The rows of a group lie close to one hidden flat surface of 13 dimensions, which may be shifted away from zero. Surfaces can cross.
(in the rows, 128 means zero)
Some rows, each with its group after it:
[ 79 140 138 121 122 156  75 185  90 157 146 148 131  96 138 172  99 109
  96 115 122 158 148 156  78] => Tipod
[156 156  87 128 107 153 162 149 177 119 125 106 129 115 110 104 143 139
 140 113 146 118 151 113 160] => Tipod
[152 134 157  96 115 151 109 164  99 120 107 138 114 149  88 113 154 121
 120 105  93 153 163  94  93] => Nus
[154 140  75 148 138 116 161  97 167 189 155 129 107  91 112  81  84 137
 124 110  94 161 160 176 164] => Nus
[137 110 101 131 125 134 124  95 118  71  79 138  54 121  96 160 123 166
 143 137 133 119 104  86 126] => Tipod
[115 150 128 119 125 108 112 147 172 145 114 108 160 163 127  55 155 125
 130 130 123 183 142 129 168] => Tipod
[165  64 139 147 134 112 175 107  86 156 169 172 118 122  69 162 145 100
 115 114  92  88 133 170  94] => Divi
[165 105  98 157 124 133 184 147 172  96 136 114 151 137 109 101 161 125
 133 144 148 104 141 166 132] => Tipod
[149 164 155 125 158 144 172 106 108 165 200  93 156 127 183 132 154 135
 120 107 117  99 109 135 126] => Nus
[127 119  98  84 185 159 113 139 147 152 163 115 122 133 113  99 118 116
  86 163 117 140 135 170  92] => Tipod
[125 146 135 117  85 127 154 161 102 181 100 140 137 147 149 158 109  88
 161 113 155  47  84 127 131] => Tipod
[132 161 146 118 120 173 130 132 110  80 150  91 110 109 166 161 160 189
 125 130 152 182 120 116 113] => Nus
[147  64 139  70 125 112 145 111 140 160 125 163 107 102 116 144 175 160
 128 162 152 111 142 154 127] => Tipod
[146 116 111 138 155 114 159 101 127 127 148 108 128 138 131 123 121 134
 132 139 124 110 105 150 121] => Divi
[110 147 144 141 144 169  97 123  71 122 181 154 100  95  94 209 106 103
  96  89  89 139 126  90  97] => Nus
[149 167 106 126 116 153 174  99 123 169 155 123 105  92 194 132 136 168
 150 113 145 103 123 158 124] => pesol
[131  96 175 136 113 127 128  64 153 140 144 183 135 116 109 116 164 126
 143 138 144 139 157 145 163] => pesol
[141 123 173  91 118  81 135  69  83 203 150 146 137 128 169 127 130 169
 160 111 115 156 147 151 119] => Divi
[182 145 110 114  86 114 185 170 147 155 140 107 156 144  65 126  95 106
 152 109 128 117 142 118 156] => Nus
[168 126 142 163 100 102 172  92  80  91 116 123 126 176 147 121 142 168
 176 121 115 157 116 154  90] => pesol
[ 83 114 126 179 181 124 101  79 148  74 144 121 153 142 171 126 154 117
 111 162 144 116  90 130 147] => Divi
[114 152 136 126  81 142 127 125 127 134  95 147 105 101 152 160  80 123
 159 124 161  95 112 105 157] => Divi
[124  98 157 197 130 144 152 147 120  99 154 125 115  72 123 157 161 122
  90 111 113 167 132 156 151] => pesol
[108 133 133 115 145 186 126 177 156 104 142 111 140  97 166 135 239 120
  87 130 165  83 118 107 140] => pesol
[177 136 109 150 132 146 171 103 122  97 106 119 109 104 196  99 125 155
 143  88 105  58 156 111 100] => Divi
[137 150  96 169 131 142 146 199 135  58 138  64 181 175 126 107 111 105
 116 147 129 151 115 158  90] => Divi
[156 103 114  88 135  96 148 203 119 127 110  74 140 169  86 113 120 135
 109 156 112 169 125 152 109] => Tipod
[101 142 133 179 141 147 107 120 162  79 185 125 147 121  53 152 115  85
  99 128 125 170 121  96 172] => Divi
[104 119  85  99 131 171  95 160 135 138  98 158  79 129  94 129 135 109
 108 169 150 140 122 174  84] => pesol
[129 106 114 117 151  82 136 156 122 163 107  94 123 111 150 117 111 143
 105 112 101 125 122 111 152] => Tipod
[ 95 133 117 149 108  87 107 156 140 184 107 131 115  93 100 117  82 120
 115 107 106 195 143 133 189] => Nus
[104 146 162 144 112 103  92 185  65 176 152 136 158 128 131 140 111 111
 108  87  75 196 158 153  94] => Divi
[162 107 163 155 147 136 139 107  85 107 153 155 142 150  96 122 129  92
 120 101  68 112 158 137  64] => Nus
[155  70 116 135 122 148 164 148 143 108 139 162 120 101  76 164 199 116
 115 136 143  74 142 140 103] => Nus
[113 144 128  60 119 171  82 165 115 116 123 136  89 123  81 183 130 143
 109 141 144 150 130  83 102] => Tipod
[103 122  90 148 171 114 107 182 106 153 119 119 134 155 118 109 108  63
  83 109  72  85 109 123  96] => Nus
[148 104 140 127 163 122 128 173 150  91 149  78 171 143  85  84 146 114
  85 120  87 159 163 106 129] => Tipod
[121 147 135  54 167 147  92 117  99 131 139 107  99 173 100 146  96 130
 120 156 124 142  94  94  94] => Tipod
[152 125 144  76 109 124 136 107 121 142  93 139 104 130 153 131 184 172
 155 109 146  87 135  76 137] => pesol
[117 134 140 108  93 104 131 167 149 211 122 128 128 114  89 118 113 110
 122 117 127 179 134 141 188] => Nus
[146  63 106 146 154  91 159 198 131 143  93 101 132 140  95  94 121  93
  96 140  90 115 121 170 125] => pesol
[107 192  56 135 153 170  99 121 177 157 133 113  90 109 118  87  68 110
 106 123 117 156 126 129 155] => Tipod
[123 141 161 153  72 163 110 120 175  86  91 166 150 128 126  77 119 104
 161 118 154 138 179 113 160] => Divi
[108 123 184  81  92 148  91 128 155 112 159 160 156 129  87 155 179 146
 134 157 175 178 157 109 142] => Tipod
[175 161 101  92  95 107 149 109 145 141  76 111 103 132 152  98  82 174
 177 107 129 106 151  82 143] => Nus
[171 149 139 134  75 121 174  99 124 129 134 135 135 116 153 133 137 172
 183  95 143 129 159 121 133] => pesol
[111 148 160 160 118 153 111 141 105  91 153 135 168 116 167 167 128 102
 130  94 137  85 139  92 113] => pesol
[142 163 132 102 141 128 135 123  96 121  98  92 123 185 146 108  76 120
 154 126 115  95  95  96 108] => Divi
[ 94 181 145 134  89 145  68 178 133 113  84 134 159 137 153  94 112 100
 134  76 112 133 171  65 134] => Nus
[ 97 188 119 131 114 173 104  93 123 169 152 152  96  75 185 136 127 147
 133 103 144 149 142 139 133] => pesol
[133 121  78  94 161 142 155 152 190 137 186 103 143 123  79 146 210 132
  94 170 163 120 105 125 152] => Divi
[142 162 157 101 141 105  91  97 111  74 138 104 170 232  80  93  65 118
 166 143 103 171 117  75 104] => pesol
[108 138 140 143 125 158 118 111 162  98 172 153 155 104 108 171 165 106
 120 132 165 108 129  93 159] => Nus
[124 103  99 204 128 119 149 162 144  59 144  96 164 101 170 152 157 150
 116 136 148 137 129 162 123] => Divi
[ 97 195 166  80 121 141  70  84  89 177 170 145 110 108 140 170  95 159
 130  97 117 181 145  78 134] => Divi
[118 175 153 160  95 186 129 114 157  82 204 140 188 133 115 161 126 103
 152 144 177 141 132 143 133] => pesol
[146  89 118  87 178 149 140 130 137 161 114 134 110 148 140  69 202 106
  97 163 119  80 116 176  93] => pesol
[120  78  80 165 185  96 158 126 165 128 136 100 129 104 151 107 185 133
  92 148 129 100 109 161 162] => Nus
[102 100 150 168 112  82 123 152 104 182 104 151 132 110 119 136  95  92
 126 106 101 143 120 150 160] => Divi
[155  89 169 127 107 137 174 179  72 117 115 108  99 130  85 175 156 127
 115 125 119 138  99 137 106] => pesol
[168 146 134  89  70 165 146 186  96 157  99 163 125 136  97 132 126 100
 150  86 119  77 173 115  76] => Nus
[104 104 184 126 118 103  73 127  93  93  93 150 110 129 102 153 149 144
 118 101  97 172 153  56 137] => Divi
[ 86  86 160 221 134  75 109 145 117 110 122 127 169 139 132 116 119  78
 106 125  96 166 121 167 151] => pesol
[159  94 114 106 166 137 124 153 118  47 117  91 101 139  72 141 139 135
  90 134  97 128 132  82  90] => Tipod

New rows. What belongs after each?
[142 122 143 137 150 163 147  78 118 116 165 123 102 118 155 122 161 169
 124 154 138 182 123 204  99] => Nus
[133 132 172 179 124 126 119 126  84  97 121 135 147 152 128 114  94  88
 129  84  75 120 148 118  99] => Divi
[102 111 155 115 123  88 130 135 130 129  96  87 109 112 172 134 180 186
 122 148 154 173  95 112 184] => Nus
[138 118 205  77 172 117 117  79 122 147 178 115 170 139 127 118 138 116
 111 115 106  90 133  60 169] => Tipod
[160  97 140  90 137 104 124 156  92 122  85 124 117 155 105 108 122 120
 126 105  90  86 146  87  91] => pesol
[ 64 144  56 120 149 141  66 205 161 108  72 105 122 169 115 100 127  83
  99 168 141 118  88 121 109] => Nus
[117 119 115 149 115 138 113 136 124 102  62 134 116 137 206  71 134 145
 148 142 139 143 140 184  81] => Nus
[148 142 111 145 107 127 142 114 102  97 132 139 128 147 101 174  50 110
 168 127 137  96 110 123 101] => Nus
[155 139 146  98 150 168 129  75 160 114 179 144 141 129 106  95 147 136
 130 137 129 148 175 131 113] => Tipod
[149 119 155 107 159  95 125  58 140 154 137 132 143 125 155  98  96 135
 140 100  99  75 167  81 155] => pesol
[129 151 130 143 140 158 127 134 116  67 145  81 132 132 178 134 155 163
 120 131 134 162 116 126 100] => Nus
[182  94 102 116 197 133 172  62 122 105 190  96 111 125 132 140  98 163
 115 177 129  95 106 173  88] => Tipod
[133 198 109 148 147 217 131  94  98 114 186 137 122 136 169 125 106 117
 133 128 128 133 118 178  44] => pesol
[ 82 126 130 181 163 107 124 142 108 125 149  78 125 130 157 139 113 136
  93 158 120 207  63 187 137] => Nus
[102  96 112 167 154 121 113  99 122 128 116 160  99  87 161 128 140 133
 115 122 118 115 137 159 123] => Nus
[132  88 120  75 172 132 113 114 137 148 151 121  91  85 107 154 116 174
  87 159 128 161 144 139 117] => Tipod
[156 116 128  55 127 130 135 191 140 163 133 105 123 108  84 134 123 139
  99 118 115 138 160 112 133] => Tipod
[132 108 172 176 153 140 122 118  97  85 154 141 162 160 121  99 156  91
 107 117  86 146 146 149  76] => Nus
[122 121 103 104 146 162 111  68 150  87  73 144  58 147 125 116 109 130
 144 171 158  83  88 103 129] => Divi
[ 90 120 148 140 212 155  71 124 107 102 157 113 127 117 107 137  62  73
  61 120  69 111 127  99 106] => pesol
[ 98 164 112 121 172 155  61  89 172  78 105 110  97 140 132  75 126 137
 108 139 119 173 131  64 160] => Divi
[147 116  72 125 116 124 153 147 176 138 115 126 133 101 152 102 133 140
 137 132 153  80 155 146 137] => pesol
[113 116 111 112 172 173 105  90 160 116 153 172 131 144 109 109 187  95
 114 162 143  77 132 136  95] => Nus
[145  90 119  82 175 145 119 152 151 145 133 131 146 142  79  99  89  66
  94 141 108  56 151 129 107] => pesol
[106 105  80 157 127 140 125  89 156 136 107 175 102 105 163 119 113 118
 144 162 164  89 122 201 117] => Nus
[ 88 144 123 110 149 153  82 112 104 150 113 136  93 155 147 110 101 123
 118 162 127 172  97 176  90] => Nus
[165 106 171 143 123 119 163 127 133 128 155 134 148 123  44 131  85  74
 119  93  89 115 161 103 168] => Tipod
[ 94 174 133 164 144 193  87 116 109  84 157 145 142 114 179 153 147  97
 117 102 136  86 133 101  79] => Tipod
[146 179 116 127  82 148 163 185 126 200 149 119 174 116 141 132  54  87
 146  91 129  97 140 161 129] => pesol
[139 100  83 112 140  83 136 160 113 132  67  93  89 137 155 108 142 170
 122 136 111 137 113 136 114] => Tipod
[133 118 120 163 138  82 135 153 134 108 149  67 150  93 160 122 108 184
 102 107 102 208 159 137 155] => Tipod
[122  99 117 146 149 138 117 151  82 100 109 138 121 140 156 134 155 122
 101 124 103  95 133 144  49] => Divi
[162 120 114  98 106  90 161 133 146 190 116 138 162 138 134  98  67 112
 163 115 132  59 154 138 139] => pesol
[130 142 158  44 130 143 123 164 157 185 171 120 162 133  92 128 133 124
 110 157 155 141 138 129 148] => Tipod
[119  87 147 138 138  81 112 145 160  98 125 110 159 108  93 152  85 110
 113 132 130 112 136  72 189] => pesol
[105 148 105 190 159 125 112 111 151 100 148 106 132  96 151 125 108 126
 100 110 109 149 127 119 157] => Divi
[123 132 154 120  87 160  82 109 107  68 100 180 101 150  80 145 107 126
 160 141 140 163 149 116  85] => Nus
[130  83  91 133 214  82 132 129 111 182  95 103 105 131 180  66  98 107
  87 121  66  71 117 161 110] => pesol
[174 122 118 124  91 156 162 155 193  72 146 137 169 103  90 113 165 135
 143 117 152 114 205 104 145] => pesol
[133 185  80 148 123 196 140 174 108  68 151  87 122 160  92 167  41  86
 131 148 145 127  80 137  73] => Divi
[109 148 170  88  91 144 116 127 129 223 168 183 158 103 133 144 150 105
 139 111 148 121 160 147 134] => Divi
[177  99 148  93 156 111 146  77  73 126 145 129 100 145 114 137  96 160
 138 136  91 138 136 154  70] => Tipod
[124 157 155  97  91 187  95 159  94 110  81 155 119 151 149 129 112 106
 152 114 134  97 147 109  71] => Divi
[132 148 149 117 133 177 107 124 101 100 133 137 137 171 137 113 132 114
 135 142 122 133 133 145  57] => Nus
[119 194 174 166  88 130 116 113 127  97 170 118 195 135 150 134 101 122
 160  85 132 157 156  83 157] => pesol
[ 94 179 107 150 131 117  75  92 141 118 141 131 127 119 111 146  40 121
 134 109 119 163 129  73 176] => Nus
[127  92 172  65 151 132 126 182 126 182 164 128 181 122 127 136 170  99
  92 136 138  76 145 133 113] => Tipod
[108 126 145  68 144 125  85 169 124 128 163  95 129 111  82 172  98 152
  86 151 132 197 127 100 135] => Tipod
[169 143 154 104  85 116 157  89  95 138 110 137 111 121 148 165  93 171
 179 113 146 105 128 108 130] => Nus
[137 113 148  75 137 160 141 116 173 121 185 142 167 134  99 133 177 122
 127 179 179 101 127 138 134] => Tipod
[152 140 125 113 176 159 171 136 166 124 178  53 122 106 108 123 132 139
  82 144 127 150 106 121 180] => pesol
[114 162  97 181 127 184 148 153  91  91 169 129 123  95 126 217  77  87
 122 113 146  65  91 132  88] => Divi
[135 144  89 105 132 122 136  93 144 113 118 126 134 158 172 118 133 156
 171 165 172  83 107 139 115] => pesol
[155 104 193 113 136  94 173 109 108 141 134  83 123 148 104 127 150 151
 119 135 110 165  91 121 174] => pesol
[101 126 133  99 152 154  79 113 160 138 143 157 128 138  67 111 103  83
 110 168 132 164 143 144 134] => pesol
[175 120 105 119  88 104 160 135 157 158 113 155 150 130 107  89  84 122
 165 108 118 101 190 146 125] => pesol
[142  92 119 150 171 148 147 119 125  88 137 113 116 115 146 123 158 129
 104 138 118  87 123 146 101] => pesol
[137 129 104 131 102 162 139 126 109 142 109 161  67  49 162 170 150 168
 130  98 139 100 149 125 108] => pesol
[166 146 157 105  48 192 160 146 163 103 120 170 169 136 113 111 153 107
 178 136 188  91 176 143 112] => Divi
[ 86  95 167 218 152  92 121 151 109  90 148 118 195 147 151 138 151  79
 107 133 117 124  95 146 141] => Nus
[120 168 142 148 148 162 106 104 157  79 150 108 182 187 136  67 123  89
 136 145 135 131 127 119 129] => Divi
